The groups are shells around one centre, one inside the other: the same stretched ball of 6 dimensions in 7 sizes.
In the rows, 128 means zero.
Known rows, each followed by its group:
[ 96 117 154 119  93 155 149 139 123 131 162  79 123 136 159 131  56  79
 124 136]
Q126
[100 119 154 105  88 158 135 143 121 107 138  70 101 135 151 128  57  80
 127 134]
Q126
[114 115 142 101  79 144 128 136 119 114 170  65 105 150 147 129  75  79
 114 152]
Q126
[ 91 120 178 133  81 161 133 109 162 101 159  94 131 162 170 117  75  82
 127 133]
Q543
[101 121 151 116  93 155 145 142 118 128 160  75 120 136 156 131  58  81
 124 137]
Q917
[109 119 150  89  78 159 141 140 122 107 154  68  94 142 157 131  74  68
 118 147]
Q541
[ 98 102 165 128  97 130 129 134 149 104 145  85 110 168 167 106  66 102
 138 148]
Q543
[ 85  98 164 123  91 147 142 130 140 123 155  85 113 145 160 125  55  82
 127 134]
Q580
[ 88 120 174 130  79 168 144 111 153 117 172  94 136 151 169 128  72  72
 120 130]
Q541
[ 98 105 155 112  75 149 128 121 135 113 171  75 109 151 149 131  70  74
 113 141]
Q211
[ 92  88 158 114  84 131 116 130 139  99 141  73  89 157 145 118  58  91
 127 141]
Q541
[105 110 166 118  89 139 137 129 152 104 158  87 111 172 176 110  81  91
 131 155]
Q126
[ 95 113 152 126 102 143 132 147 118 121 140  73 115 136 147 123  43  96
 134 131]
Q580
[ 88  90 170 129  93 129 121 128 155  98 137  85 101 167 159 108  58 100
 137 141]
Q580
[105 134 146 108  77 170 126 133 109 111 157  62 117 127 135 140  59  72
 115 127]
Q580
[104  94 150  98  94 128 130 152 127 103 132  68  77 153 155 115  60  92
 134 153]
Q661
[ 98 100 161 120  94 132 126 137 142 102 139  79 100 161 159 111  62  98
 136 146]
Q211
[ 98 109 149 124 106 136 138 153 116 127 144  74 113 140 153 121  45  99
 135 139]
Q580
[ 87 120 175 134  82 165 139 112 154 112 163  94 135 152 167 124  68  78
 124 128]
Q543
[108 121 143  91  68 163 122 132 112 103 157  57  95 133 134 140  68  65
 109 137]
Q541
[108 109 144 109  94 135 140 147 118 126 164  71 108 149 157 124  65  88
 124 153]
Q543
[ 99 109 145  98  74 156 122 134 114 107 150  60  93 131 132 138  57  70
 114 132]
Q661
[108 112 156 103  80 144 120 133 136  90 143  69  92 159 153 118  74  85
 126 148]
Q917
[ 96 109 171 136  89 140 135 117 159 113 171  94 131 173 173 112  77  93
 128 148]
Q661
[110 123 143 100  86 152 123 148 109 102 137  59  95 136 139 128  58  84
 126 139]
Q541
[ 97 117 154 123  75 156 122 117 129 115 172  73 125 144 140 134  64  77
 112 131]
Q211
[ 99 110 158 127  91 142 141 129 138 127 176  85 129 157 165 122  69  87
 123 146]
Q543
[ 90 104 179 131  84 145 128 113 169  95 151  95 116 173 172 109  75  90
 132 141]
Q661
[ 90 111 156 122  71 161 124 112 130 118 175  74 124 139 138 140  61  70
 108 126]
Q661
[111 115 150 109  95 138 138 147 126 114 153  74 105 155 164 117  69  91
 130 154]
Q211
[117 130 148  97  82 155 128 143 121  97 146  65  99 148 154 123  75  81
 125 149]
Q580
[104 134 162 130  84 161 131 121 138 112 169  82 138 153 159 124  73  84
 122 137]
Q126
[ 93 115 168 115  73 164 129 115 147  99 155  82 112 151 156 127  72  72
 120 132]
Q917
[ 96 112 163 134  89 145 138 122 144 124 175  88 134 158 164 121  69  87
 123 142]
Q917
[ 87  98 167 124  83 146 127 121 147 106 150  83 109 154 154 121  60  84
 126 133]
Q917
[ 91 119 165 123  69 167 116 108 141  98 158  77 121 145 141 132  66  73
 115 123]
Q543
[104 102 142 105 102 131 136 161 110 120 137  65  91 140 150 122  49  95
 133 147]
Q541
[113 116 142  86  84 150 143 151 113 114 154  63  88 140 156 131  71  73
 120 153]
Q541
[107 123 150 105  74 158 120 128 123 101 157  65 107 144 142 131  71  76
 116 138]
Q211
[100  90 147 108  90 127 127 143 124 115 152  69  91 151 147 122  58  90
 125 149]
Q661
[107 118 141 105  88 148 132 146 109 119 155  63 106 135 143 132  58  82
 121 141]
Q211
[104 103 155 102  87 138 124 142 133  94 133  70  84 156 154 116  65  89
 131 148]
Q917
[ 78 108 175 148  81 157 129 103 156 119 172  95 143 153 156 126  60  82
 120 122]
Q580
[112 115 141  86  78 151 129 146 111 104 147  58  85 138 144 132  68  73
 118 147]
Q126
[ 99 105 162 114  72 146 116 115 148  95 160  76 105 163 151 121  77  80
 118 143]
Q917
[103 120 165 129  85 149 139 119 149 118 178  90 135 166 172 119  81  85
 123 148]
Q661
[106 119 152 107  90 149 127 146 121 101 134  67  98 143 150 121  59  88
 131 139]
Q543
[114 126 146 102  85 151 126 144 117 102 146  64 102 144 148 124  67  85
 125 145]
Q126
[ 95 123 159 133  88 155 128 125 131 117 161  80 134 144 150 126  58  87
 124 129]
Q211

New rows. What belongs after each?
[ 87 107 180 143  87 147 135 109 169 108 164 100 133 171 174 112  73  90
 130 138]
Q661
[100 127 162 121  70 168 138 109 142 119 189  84 137 151 161 134  82  66
 109 138]
Q580
[ 89  97 167 128  89 140 134 123 150 113 157  88 114 160 163 118  63  88
 128 140]
Q917
[ 94 123 158 130  74 164 124 111 133 117 177  78 137 142 142 136  64  74
 111 126]
Q543
[102  98 157 104  85 136 127 137 138  99 144  73  88 159 158 117  69  87
 128 150]
Q211
[101  99 148 105  88 135 118 144 121 101 134  63  85 146 140 122  54  91
 129 141]
Q126
[ 92 104 168 131  79 144 118 112 153 102 161  84 119 164 153 118  69  88
 123 137]
Q211
[ 82 110 170 136  88 157 134 119 145 116 153  88 128 144 156 126  53  83
 127 123]
Q661
[ 98 127 157 120  74 167 124 118 129 109 165  74 126 139 143 135  65  73
 114 127]
Q211
[103 108 167 126  95 132 126 133 152  97 143  86 110 174 170 103  73 103
 139 152]
Q541
[112 114 153  87  80 150 134 143 129  95 142  68  82 152 161 122  78  76
 125 153]
Q580
[104 126 164 127  77 156 125 113 147 105 173  83 132 163 160 121  81  82
 119 142]
Q126
[108 112 138  96  93 143 134 158 102 117 141  59  90 131 143 130  52  84
 126 144]
Q661
[ 85 112 161 132  89 156 132 127 131 119 152  80 125 136 147 130  47  84
 125 122]
Q661
[ 97 124 166 111  69 172 131 115 142 100 159  79 115 146 155 132  75  66
 116 131]
Q661
[106  99 145 110 101 125 144 153 121 129 160  74 102 153 162 119  61  94
 129 157]
Q580
[103  98 154 108  93 130 134 144 133 109 146  75  93 158 161 115  65  92
 131 153]
Q211
[ 94 115 165 140  85 146 121 115 147 110 166  85 135 160 154 119  66  93
 124 135]
Q543
[100 119 163 138  89 145 130 121 145 117 172  87 138 162 162 117  71  93
 126 142]
Q126
[100 106 166 110  89 144 142 135 148 104 147  85 100 162 174 114  74  85
 132 150]
Q126
[ 99 117 169 126  83 149 122 120 152  94 150  84 117 165 161 113  73  90
 130 140]
Q211
[112 117 146 117  90 136 120 140 122 110 157  67 112 155 147 119  66  96
 126 149]
Q580
[ 80 112 179 146  93 156 138 116 157 116 154  98 138 153 167 118  56  89
 133 124]
Q580
[ 96 127 163 117  89 166 137 135 130 106 138  78 116 137 157 126  57  81
 130 128]
Q580
[ 86  97 169 135 103 134 138 135 149 115 141  91 114 158 168 110  53 100
 140 139]
Q580
[ 92 117 176 128  81 159 137 113 160 104 159  93 125 161 172 118  76  80
 127 136]
Q543
[ 97 124 158 123  70 164 111 112 132 100 162  71 124 144 135 133  65  77
 114 125]
Q661
[ 94 114 161 117  88 154 125 135 131 100 131  74 104 141 148 123  53  86
 131 128]
Q661
[ 96  99 162 110  85 139 116 134 140  87 126  72  86 156 149 114  60  92
 133 139]
Q541
[ 94 117 169 115  89 158 137 134 142  99 132  83 105 148 165 118  62  84
 135 133]
Q580
[102 122 161 128  93 149 144 130 139 123 169  87 133 156 170 120  71  88
 127 145]
Q917
[ 97 123 172 124  76 163 136 111 155 105 168  90 129 160 169 122  81  76
 121 138]
Q543
[100 117 166 126  88 147 123 127 146  96 144  82 115 161 160 113  68  94
 133 140]
Q211
[113 112 154  89  73 149 130 133 135  94 154  69  87 159 160 122  85  74
 119 156]
Q580
[ 97 105 166 111  88 145 133 134 145  98 138  81  97 158 165 115  67  87
 133 144]
Q917
[ 98  93 158 105  72 139 112 122 142  90 148  70  86 159 143 122  69  81
 120 143]
Q541
[102 103 161 118  96 131 134 139 143 107 147  82 104 165 167 110  68  97
 135 152]
Q211
[104 108 160 111  85 143 144 130 144 115 169  84 111 164 173 119  81  81
 123 155]
Q661
[101 104 162 108  86 142 137 133 144 104 151  81  99 161 167 116  74  84
 128 150]
Q211
[101 109 145 106  84 145 117 141 113 105 141  60  95 136 133 130  52  85
 123 135]
Q126
[ 99 105 165 106  69 150 110 116 149  79 142  73  90 162 148 119  76  79
 122 139]
Q580
[107 121 143 119  86 148 130 134 114 126 174  69 125 142 144 132  63  83
 116 141]
Q661
[ 95 113 156 121  84 150 117 130 128 103 144  71 110 143 139 126  54  88
 125 129]
Q917
[ 98 121 166 109  75 168 142 121 143 108 163  83 116 148 165 130  76  67
 118 137]
Q541
[ 98 114 166 105  70 162 129 118 146  94 153  78 101 154 158 126  78  69
 119 138]
Q661
[ 91 120 175 137  88 156 134 117 155 107 157  93 133 160 169 116  69  88
 131 133]
Q211
[111 123 150  94  76 161 143 135 123 114 168  70 105 144 159 133  79  66
 114 148]
Q541
[110 124 147 116 100 144 145 151 117 126 158  75 120 145 162 122  63  92
 130 148]
Q661
[ 95 116 151 109  81 162 136 133 118 120 158  70 111 129 144 139  56  70
 116 129]
Q126
[102 103 147 118  98 130 132 147 121 121 152  72 106 148 151 120  54  96
 130 146]
Q543
[113 124 145 101  96 147 144 156 113 116 146  68 102 142 160 123  64  86
 130 150]
Q661
[104 106 151 116 108 128 140 158 124 118 138  76 102 152 164 112  54 103
 140 151]
Q541
[ 88 111 178 141  85 151 138 108 165 114 173  99 139 167 174 117  74  85
 126 137]
Q661
[100 125 153 108  69 172 139 119 124 122 181  74 124 135 149 143  73  59
 105 133]
Q580
[114 128 147 111  86 151 143 137 122 125 178  74 125 150 162 128  77  80
 118 152]
Q580
[101 118 161 110  65 160 113 112 142  89 158  72 107 155 144 128  77  73
 114 136]
Q126
[114 117 133  87  81 149 127 151  98 113 152  52  89 131 135 137  61  75
 116 145]
Q541
[110 117 144 107  77 146 109 133 118  99 153  59 101 147 133 128  66  85
 118 141]
Q580
[ 97 107 156 130  92 137 126 131 135 116 159  79 120 155 152 119  60  95
 127 141]
Q211
